The first 9 rows are patterns. Each new row is the sum of 2 different patterns, raised or lowered, with some noise. Before adding, each is slid sideways (what falls off one end comes back at the other) and multiplied by a number that may be negative. Names go in the order of the patterns.
Some rows, each with the names of its patterns after it:
[ 0.44  1.34 -1.61 -1.19  0.24  1.92  0.62  1.96 -1.97  0.75  0.34  1.46
  0.90 -1.44 -1.09 -1.63 -0.78 -0.01 -1.22  0.13 -0.50 -0.12 -1.58 -0.93
 -1.30  1.82  0.84 -1.01  1.76  1.87 -1.47 -1.76  1.86 -0.35  0.71 -1.07
  1.58 -0.76  0.34  0.87 -0.47 -0.11]  (7)
[-1.49  0.15 -0.23  1.27  0.86  1.32 -1.38  0.80 -0.99  0.20 -0.43  1.74
  0.18  0.74 -1.04 -0.01  1.62  0.25  0.14 -1.64  1.52  0.06  0.63 -1.49
 -1.86  0.16 -0.98 -0.83 -0.87 -1.96  1.84 -0.10  0.97  1.08  0.57  0.24
  0.93  1.12  0.59  1.85 -0.48 -1.19]  (1)
[-1.74  0.87  0.76 -0.98 -1.66  0.64 -1.01  0.34  0.66 -1.16 -0.37  1.19
 -1.28 -1.18  0.57 -1.53  0.95  1.90  0.74  1.53  0.16  1.31  1.75  1.72
  1.21  1.08  0.53 -0.66 -0.13 -1.64  0.89 -1.40 -0.86  1.27  0.27  1.07
 -0.54  0.48 -0.02 -0.29  1.80  0.93]  (4)
[-0.36 -1.53  0.43  0.64  1.54 -0.74 -1.83  1.51  1.23 -0.25 -1.69  1.35
 -1.17 -0.21 -0.66 -0.85 -0.86  0.37 -0.56 -0.59  0.04 -1.86  1.04 -0.36
  1.00 -1.75 -1.89  0.64  0.25 -0.94  1.75  0.11 -0.57  1.85  0.48 -0.90
 -0.17  1.12 -1.34 -1.24  1.68 -1.10]  (0)
[ 0.55 -0.65  0.48 -1.20 -1.69 -0.82 -1.54 -1.21 -0.33 -0.69 -1.52  1.84
  1.25 -0.57  0.53  0.50  1.54  0.56 -1.38  0.32  1.74  1.68 -0.23  1.30
  1.17  1.07 -0.57 -0.28 -1.10 -1.07  0.96  0.90 -0.71  0.68  0.55 -0.47
 -0.96  1.74  1.19  0.51 -0.83  1.46]  (6)
[ 0.85  1.74  1.47  0.25  0.11  0.32 -1.02 -1.49 -0.43  1.94  0.80 -0.99
 -0.21 -1.53 -0.35  0.42  0.65  0.26  1.26 -0.17  1.96  1.71 -1.40 -1.74
 -1.27 -0.45 -0.88  1.78 -0.82  1.50 -0.79  0.62 -0.99  1.33 -0.26  1.93
 -1.44  1.86 -1.52 -1.26 -0.90  0.85]  (3)
[-0.29 -0.03  0.08  1.08  0.63  1.23  1.93 -1.67  0.12  1.65  1.22  1.93
  1.31 -1.66 -0.93  1.52 -0.91 -1.17  1.24 -0.07  0.52 -1.54 -1.22 -1.71
 -1.65 -1.90  0.10  1.93  0.44  1.55 -0.51  0.63  1.70 -1.94 -0.61 -1.68
  0.84  1.87  0.04 -0.09 -0.26  1.59]  (2)
[-1.71 -1.37  0.66 -0.50  0.27 -1.83 -0.92  0.46  1.10  1.16  0.19 -1.33
 -1.29  1.23 -0.89 -1.35  1.34  0.94  0.50 -0.19 -0.26  0.63  0.43  0.50
 -1.50 -0.32  1.18  0.26 -0.92 -1.76 -0.17  0.14 -1.67  0.86 -0.97 -0.50
  1.78 -1.04 -0.03  0.85  1.87  0.15]  (5)
[-1.60 -0.27 -1.75 -1.56  1.11  0.30 -0.35 -0.05 -0.31 -1.05 -1.17  1.57
  0.16 -0.51 -1.13 -1.76 -0.20 -0.60 -0.12  0.35 -0.57 -1.15  0.81 -1.15
  1.37 -1.29  1.40 -1.77 -0.21  0.35 -1.80 -0.13 -0.72  1.70 -1.57 -0.94
  0.90 -0.12 -0.96 -1.78  0.98  1.65]  (8)

New rows, each followed by the names of its patterns:
[ 0.22  0.30  2.63 -0.98  1.04  1.47  1.11 -0.34  2.12  2.99  0.21  1.87
  1.40  2.35  3.60  1.58  2.00  3.68  1.08  3.36 -1.40  2.91  2.02 -0.46
  0.34  1.77 -1.34  0.05  1.16 -2.28  1.30  3.15  2.80  0.04  2.69  0.98
 -1.25  0.84  2.93  1.88  1.72  0.32]  (1) (0)
[-0.40  1.68  0.65  2.27  0.69  0.08  0.46  0.35  0.67 -2.48 -0.79  0.05
  2.76 -0.23  2.31 -0.99  1.39 -0.03  1.08 -0.59  2.21  0.84  0.82  0.91
 -0.69  1.86 -0.43  1.78  0.29  1.04  0.04  1.40 -2.79 -1.61  0.72 -2.29
 -0.98  0.15 -1.40  0.85  1.20  2.09]  (1) (0)
[3.86 2.05 2.04 0.26 3.74 0.32 1.16 3.44 0.18 1.81 0.97 3.00 1.47 1.95
 2.51 1.00 3.96 0.93 1.49 2.44 1.37 1.76 3.35 2.05 0.19 0.92 1.80 3.14
 1.34 3.33 0.49 1.92 2.64 3.10 2.78 2.21 2.55 1.64 2.77 1.18 2.78 0.20]  (0) (8)
[ 1.32  0.98  1.10 -0.73  2.45  1.10  2.44  0.08  3.38  3.56  1.66  1.17
  1.23  0.53  1.34  0.18  1.70 -0.71  0.71  0.90  0.09 -1.02  1.54  1.46
 -0.27  0.42  3.16  2.60  0.10  1.47 -1.45 -1.66 -1.12  0.43 -1.09  1.30
 -0.07 -0.32  1.12  1.89 -0.30  2.18]  (1) (6)
[ 0.89  1.07 -0.59 -1.09  0.96  1.24  4.10  2.22 -0.97  1.45  4.23 -0.92
 -1.63  4.30  1.88  2.47  0.09  2.46  1.28  2.01  2.61 -0.58  0.84  2.95
  2.72 -1.12 -1.51  1.22  3.12  0.20  3.89 -1.53  1.37  3.24  1.50  2.04
  0.88  2.14 -0.12 -1.13 -0.17  0.92]  (7) (5)
[-1.66 -1.90 -0.36 -1.47 -2.35 -0.62 -2.56  0.98  1.62  1.24  1.92 -0.81
  0.26  1.82  0.75  0.47  0.98  0.75 -2.11 -1.25 -2.43  1.20 -2.74 -1.55
  1.36 -0.36  1.59  0.21  0.64  0.74  0.24  1.57  1.01 -0.98 -0.79 -0.53
 -0.87 -2.32 -0.18 -2.33 -0.38  1.19]  (4) (6)
[-2.52 -2.15 -1.65 -2.87 -1.00 -2.60  0.81 -1.97  2.27 -1.69  0.13  1.40
 -2.03 -0.59 -3.45  1.02 -0.42 -1.60 -0.50 -1.84 -0.41  0.12 -3.11 -0.34
  0.22  2.18 -0.18 -0.84 -1.45 -1.24  0.24 -0.25 -1.11  1.39 -0.98 -1.63
  1.08 -0.90 -1.29 -1.49 -1.91 -0.92]  (4) (8)
[ 1.52 -0.06  0.61 -0.32 -0.27  1.73  3.40  0.50  1.74  1.43 -0.88  1.30
  0.64  2.53  2.67  2.28  1.80  3.51  0.43  1.03  0.09  1.48  0.38  0.80
  0.49  1.44  1.82  2.18  2.17 -1.17  0.67  2.25  1.57 -0.39  0.28  2.22
  2.80 -0.63  0.77 -0.89 -1.19  3.64]  (2) (8)
[-2.12  1.43 -0.38 -0.94 -3.49  1.11 -1.03 -1.25 -2.38 -3.96 -2.52 -3.04
 -3.45 -3.10 -3.44 -0.30 -2.79  0.78  0.46 -1.41 -0.86 -0.20  0.81 -0.49
 -0.90 -1.58 -1.17 -1.56 -1.55 -0.60  0.54  0.18 -0.64 -3.05 -1.48 -3.18
 -0.63 -1.17 -0.41 -0.90 -0.41 -2.66]  (1) (6)
[ 0.15 -2.71 -0.18 -0.88  0.15  0.95 -1.40 -0.65 -0.21  0.52 -1.41 -1.18
  1.33  0.03 -0.37 -3.33 -0.53  1.48 -3.22 -2.22 -0.79 -0.47 -1.15 -0.10
 -1.51  0.14 -2.10 -0.89 -1.78 -0.08 -0.15 -0.88 -1.87 -2.97  0.57 -0.14
 -0.87 -1.69 -1.42 -2.89  1.51 -2.01]  (7) (8)
[ 0.85  4.22 -0.20 -0.53  3.09  2.16  3.14  0.02  2.49  1.84  1.46  2.57
  2.10 -0.71  1.05  4.08  0.80 -1.15  1.39 -0.74  1.19  3.93  1.47  0.20
  3.76  1.68 -0.35  2.37 -0.11  4.10  4.67  4.03  4.71  3.69  3.09  1.80
  3.11  1.64  3.36  1.81 -0.23  3.37]  (4) (2)
[-0.87  1.35  1.80  1.71  1.66  0.16 -0.04 -0.62  0.90  2.82 -0.27  1.01
  1.08 -0.30 -0.60  0.84 -1.12  0.96  1.16 -0.29 -0.29  1.38  2.48 -1.52
  1.22  0.40  2.72  1.62  0.14  0.32  1.71  2.39  0.95 -1.40  0.82  0.96
 -0.99  0.82  0.58  0.46  0.38  0.84]  (1) (0)
[ 0.46 -1.65  0.40 -2.26 -0.42 -0.70  0.60  1.04 -1.07  1.68  0.61 -0.56
  1.26 -1.31  1.07 -1.24 -1.63  0.38 -1.42 -0.53 -1.05 -2.47 -1.37 -0.02
  0.06 -0.53 -0.62  1.34 -0.59 -1.83 -1.39  0.76  0.46  1.29 -1.01 -0.95
 -3.11 -0.79 -0.10  1.68 -1.41 -1.29]  (1) (5)
[ 0.07  0.61 -2.28  0.16  1.77 -0.11 -0.34  0.94  1.27 -0.71  0.24 -0.85
  2.06 -0.11 -0.49 -1.02 -0.89  1.62 -0.78 -0.51 -0.14  1.47  2.69  1.89
 -0.74  1.22 -0.37  2.71  0.40  1.58 -2.69 -1.59  2.37  1.07  1.64 -0.34
 -0.02  3.03  0.01 -0.74 -1.08  2.16]  (7) (6)
[-0.31  1.03 -0.54  1.42 -0.73  0.38  2.01  1.98  1.36  2.20 -0.72  1.30
  1.36  1.65 -1.21  2.33  2.55  0.23  1.12  0.50  3.35  0.51  1.08  0.67
  1.02  1.61  0.16  1.47  1.13 -0.20  1.15 -1.57  0.90  1.40  1.04  2.68
  0.29  1.04  1.24  2.09  2.78 -0.05]  (5) (8)
[ 0.10  0.58  1.03 -1.23  0.79  1.19  0.57 -0.23  2.91  1.34  2.31  0.92
  0.69 -0.27 -0.94  0.53 -1.15  0.30 -0.75  0.15 -1.23  0.55 -0.89  0.14
  1.89  2.88 -1.09  2.30 -0.25  0.86  0.22 -0.10  1.25  3.25  2.98  0.44
  1.80  1.68  0.62 -1.08 -0.11  0.93]  (6) (3)
[ 3.11  1.09 -1.46 -1.22  1.61 -0.41  0.54  1.87  1.36 -0.03  0.06 -1.14
 -0.64 -0.94  0.48  0.64  2.30  0.06  1.47  1.30  1.08  1.75 -2.18  1.05
 -0.67  1.50  0.58 -0.87  0.53 -0.40  0.85 -0.43 -0.93  1.85  1.04  1.54
  2.06  2.23 -0.46  1.15  2.36  1.70]  (1) (2)
[-0.70  1.25  1.38 -1.09  1.41  0.83 -0.08  0.14 -1.75 -1.45 -0.96 -1.17
 -1.31  0.62  0.49  1.04 -1.89 -0.04 -0.19  2.31 -0.26  0.92  0.16  0.19
 -0.46 -0.70 -2.52  1.23  0.30  0.08 -0.79 -0.11  1.31  1.21 -1.61 -0.90
 -0.85  2.82  1.14 -1.42 -1.43 -2.44]  (3) (5)
[-0.15  0.81 -0.10 -1.99 -0.50 -2.22 -1.39  1.22 -2.11 -1.21 -2.35  1.28
  0.32 -0.20 -1.53 -1.31  2.54  0.62 -0.89 -0.42 -0.16 -0.73 -0.27 -3.03
 -0.41 -1.34 -1.05 -2.94 -1.27  1.09 -0.97 -0.27 -0.37 -0.03 -0.34 -1.33
 -0.39 -1.38 -2.51  0.80  0.88  0.22]  (0) (5)
[-0.45 -1.66 -0.08 -1.58 -1.94  0.70 -2.43 -1.61  0.46 -0.46 -0.58 -2.10
 -2.38 -3.72 -3.32 -4.81 -1.08 -1.58 -2.27  0.44 -2.12 -0.52 -1.04 -3.00
 -2.38 -3.51  0.35  0.29 -3.38 -1.23 -1.43 -1.42 -3.44 -1.39 -2.76 -0.73
 -0.82 -1.92 -0.75 -2.17 -2.92 -1.58]  (4) (2)
[-1.30 -2.29 -0.04  0.37 -0.39 -1.73 -0.79 -0.34 -0.74 -1.18 -5.02 -2.99
 -1.02 -3.72 -1.41 -3.93 -2.68  1.36 -2.97 -3.38 -2.39  0.32 -2.69 -4.35
 -3.95 -0.52 -1.91 -0.51 -2.47 -3.38 -2.04  0.01 -1.14 -1.97 -2.57 -1.88
 -2.17 -3.56 -3.47  0.41 -2.12 -1.76]  (6) (5)
[-0.98  0.10  0.93  2.46  3.08 -0.24 -0.84  1.45 -3.17  1.81 -1.59  0.91
  0.78 -0.25  1.83  1.33  3.46  1.02  0.51  1.72  1.24  1.56  1.77  3.74
  0.00  2.04  0.19  0.73  3.18 -0.10 -2.81  1.21  3.56 -2.16 -0.17  0.83
  1.51 -0.53 -0.03 -0.82 -1.75 -0.52]  (7) (2)
[ 1.36 -1.31 -1.15 -0.48 -0.73 -0.73  1.09  1.38 -0.71 -1.97  0.87 -1.53
  0.04  0.03 -0.19  0.02  1.43 -3.20 -2.28  0.72 -3.32 -1.38  2.02  1.34
 -1.05 -0.12 -0.22  1.66 -0.58  1.04 -0.09 -1.01 -0.61 -0.59 -2.29 -1.01
 -0.36 -0.35  0.22 -2.01 -0.36 -2.69]  (7) (4)
[ 0.00 -0.06  0.33 -0.29 -0.07  1.81  0.01 -0.87 -1.68 -1.36  1.04  0.51
 -0.55 -0.16 -0.45  0.48 -0.35  0.40  0.00  0.46  0.55 -0.95 -0.06  0.77
 -0.63  0.95  0.09 -1.82  1.29 -0.64  0.38 -2.04  0.89  0.14  0.85 -0.08
 -0.78 -0.12  0.85  1.85 -1.22 -1.31]  (5) (8)
[ 0.18 -2.31 -1.92 -3.67 -1.43  0.68 -2.91 -2.88 -2.36 -2.32 -1.17 -0.28
 -2.74 -3.19 -2.64 -3.77 -2.86 -1.35 -2.83 -3.45 -3.72 -4.07 -2.34 -1.83
 -1.73 -0.26 -2.84 -1.75 -0.47 -3.64 -0.70 -3.73 -0.03 -3.75 -1.92 -1.07
 -4.72 -2.39 -1.05 -0.77 -3.72 -1.98]  (4) (8)
[-0.31 -2.12 -2.90 -3.04  0.90 -1.84 -2.24 -2.86 -2.62 -1.49 -1.38 -0.25
 -2.71 -2.27 -1.60 -0.01 -1.39  0.64 -4.42 -1.20 -2.43 -2.68 -2.41 -2.51
 -2.00 -2.02 -1.29 -4.21 -3.99 -2.23 -3.37 -2.61 -1.98 -0.48  1.10 -3.71
 -1.62 -2.17 -4.82 -1.20 -2.81 -1.40]  (2) (8)
[-0.64  0.19 -0.50 -0.97  0.43  2.31  1.99  1.10 -1.52 -1.79  0.24 -2.68
 -0.68  0.73  2.34 -1.81  0.57 -1.95  0.74 -2.02  1.59 -0.30 -1.97  0.19
 -0.05  0.72 -2.32  1.49  0.60  0.87 -0.25 -0.70 -0.99  2.36 -0.02  1.18
 -2.76 -0.81  0.57  0.09  0.99  0.49]  (7) (1)
[-3.14 -2.23  0.31  0.03 -2.27 -3.03 -1.00 -3.87  0.39 -1.72 -3.30 -2.85
 -2.50 -2.72  0.10 -0.04 -4.09  0.80 -0.22 -1.30 -2.45 -3.07  0.95  0.28
 -0.22  2.04  0.97 -1.55 -1.23 -1.01 -3.33 -0.58 -0.55 -3.88 -0.27  1.08
 -0.36 -2.20 -4.10 -0.65 -0.44  0.57]  (0) (2)
[-1.25 -1.90 -1.35 -1.29 -1.06  0.08  0.87 -0.16  3.43  0.86  1.71  1.85
  0.10  1.64  0.27  0.20  0.51  2.05  2.23 -0.84  0.85  3.13  0.72 -0.25
  1.36  1.44 -0.60  2.26  1.09 -0.30  2.26  1.49 -0.64  1.23  3.01  1.13
  2.39 -0.72  0.11  0.56 -1.04  1.00]  (4) (6)
[ 1.72  2.44  3.96  3.16  3.11 -1.25  2.02  3.49 -0.04  0.56  3.18  2.91
  1.03 -1.06  1.82  0.26  1.55  1.23  0.62  2.75  2.08  2.82  1.30  2.82
  3.81 -1.44  0.76  0.50  3.01  4.29  1.63  2.00  1.28  2.44  1.68  2.41
  0.78  3.17  0.78  3.54  1.80  1.53]  (2) (8)
[-1.24 -2.05  0.04 -0.72 -2.62 -0.95 -2.44 -3.16 -1.23 -3.76 -2.55 -2.82
 -1.14 -1.66 -0.72 -0.99 -1.55 -2.72 -1.49 -0.15 -2.65 -3.32 -0.97 -0.25
 -1.22 -1.06  0.15 -2.12 -0.11 -2.04 -0.95 -2.99 -3.18 -2.17 -0.62 -1.18
 -2.26 -2.30 -1.97 -1.42 -1.33  0.11]  (0) (6)
[-0.01  0.19 -1.45 -0.16  0.10  0.19  1.18 -0.51  1.59 -0.26 -0.10  0.19
 -0.97  0.01  0.07 -2.15 -0.28  0.21 -1.28 -2.25  1.52  0.13 -0.14  0.71
 -0.51  0.70  1.13 -1.81 -0.57  1.48 -0.05  0.38  2.11  1.28  1.81 -0.30
  0.65  0.44  0.43  1.32  1.31 -0.15]  (4) (6)
[ 0.61  1.21  0.56  0.47  1.28  0.46  1.53 -1.24  1.26  1.68  1.76 -0.55
 -0.09 -0.44 -2.35 -0.88  0.48  0.61 -0.97 -0.03 -0.53 -0.34 -2.40 -0.59
 -1.56 -2.21  0.31  1.17 -0.29 -0.34  0.84  1.15  0.65 -3.18 -1.24 -3.07
  1.99  0.42 -0.47 -1.56 -1.15  1.96]  (7) (2)
[-0.11 -1.07 -0.47  1.64  0.40  2.11  0.78  1.47  1.07  1.52  0.22  2.01
  1.72 -1.00 -1.69  0.80  0.83 -0.14 -1.08 -1.50  2.60 -0.10 -1.03 -2.33
 -0.92 -0.90 -1.51 -1.36  0.23 -0.88  2.45  1.09  0.00  0.20  1.24 -0.23
  0.30  1.46  1.38 -0.21 -1.28 -1.07]  (1) (6)
[-0.40 -0.10 -1.26 -0.67 -0.09 -2.60 -2.28 -1.69 -4.07 -0.80  1.98 -0.03
 -0.62 -1.44 -1.16  0.05  0.57  0.30 -0.15  0.10 -2.27 -0.13 -1.72 -1.52
 -4.08 -3.28 -0.40 -1.84  1.04 -2.58  0.22 -2.05 -1.29 -0.33  0.52 -3.27
  0.93 -1.66 -1.11 -4.28 -1.72 -3.12]  (4) (3)
[ 2.31  0.65 -1.06  0.77 -0.89 -0.26 -0.04  0.23 -1.49 -0.27 -0.57 -0.15
  0.67  2.09  2.29  0.17  0.00  2.66 -0.56 -0.71 -0.50 -0.33 -0.02 -0.54
 -1.13 -0.94  1.00 -0.64 -1.13  1.86  1.99  0.12  1.44  1.96  0.38  0.79
  0.18  1.44  3.03  2.58 -1.08  0.80]  (6) (2)
[ 0.18 -0.53 -1.19 -0.87 -1.72 -0.11 -2.71 -0.05  0.09  1.34  2.27 -1.43
 -0.26  1.62 -3.38 -0.97 -1.25 -1.44  0.37  0.41 -0.36 -1.66  1.80  0.22
 -1.99  0.50  0.61  1.39 -0.03  0.28 -3.08  0.26  2.27 -0.81 -0.25  0.63
 -0.15 -2.28  1.64 -0.87 -0.73  0.98]  (0) (2)
[ 1.34  2.40  1.38 -0.15 -0.67  2.88  0.25  3.43  1.69 -1.40  1.00  1.79
  0.12 -2.07  2.82  1.07  0.11 -0.91  0.02  0.20 -1.97 -2.76  1.66  2.19
  2.07  3.07 -0.98  0.67  2.12 -1.34 -0.02 -0.29  2.13  0.69  0.21  0.69
  1.11  3.21  0.28  0.80  0.56  1.14]  (2) (8)
[ 1.71 -0.93  0.94  3.20  1.65 -0.56  1.62  2.83 -0.70  1.81  1.27  3.38
  1.40  1.80  1.07  1.63  2.63  0.78  0.13  1.50  3.45  1.06  1.48  1.03
  1.79  2.96  1.38  0.86  2.55  1.82  2.39  4.32  1.33  2.93  1.48  3.30
  3.64  2.10  0.23  1.52  0.54  1.13]  (0) (6)
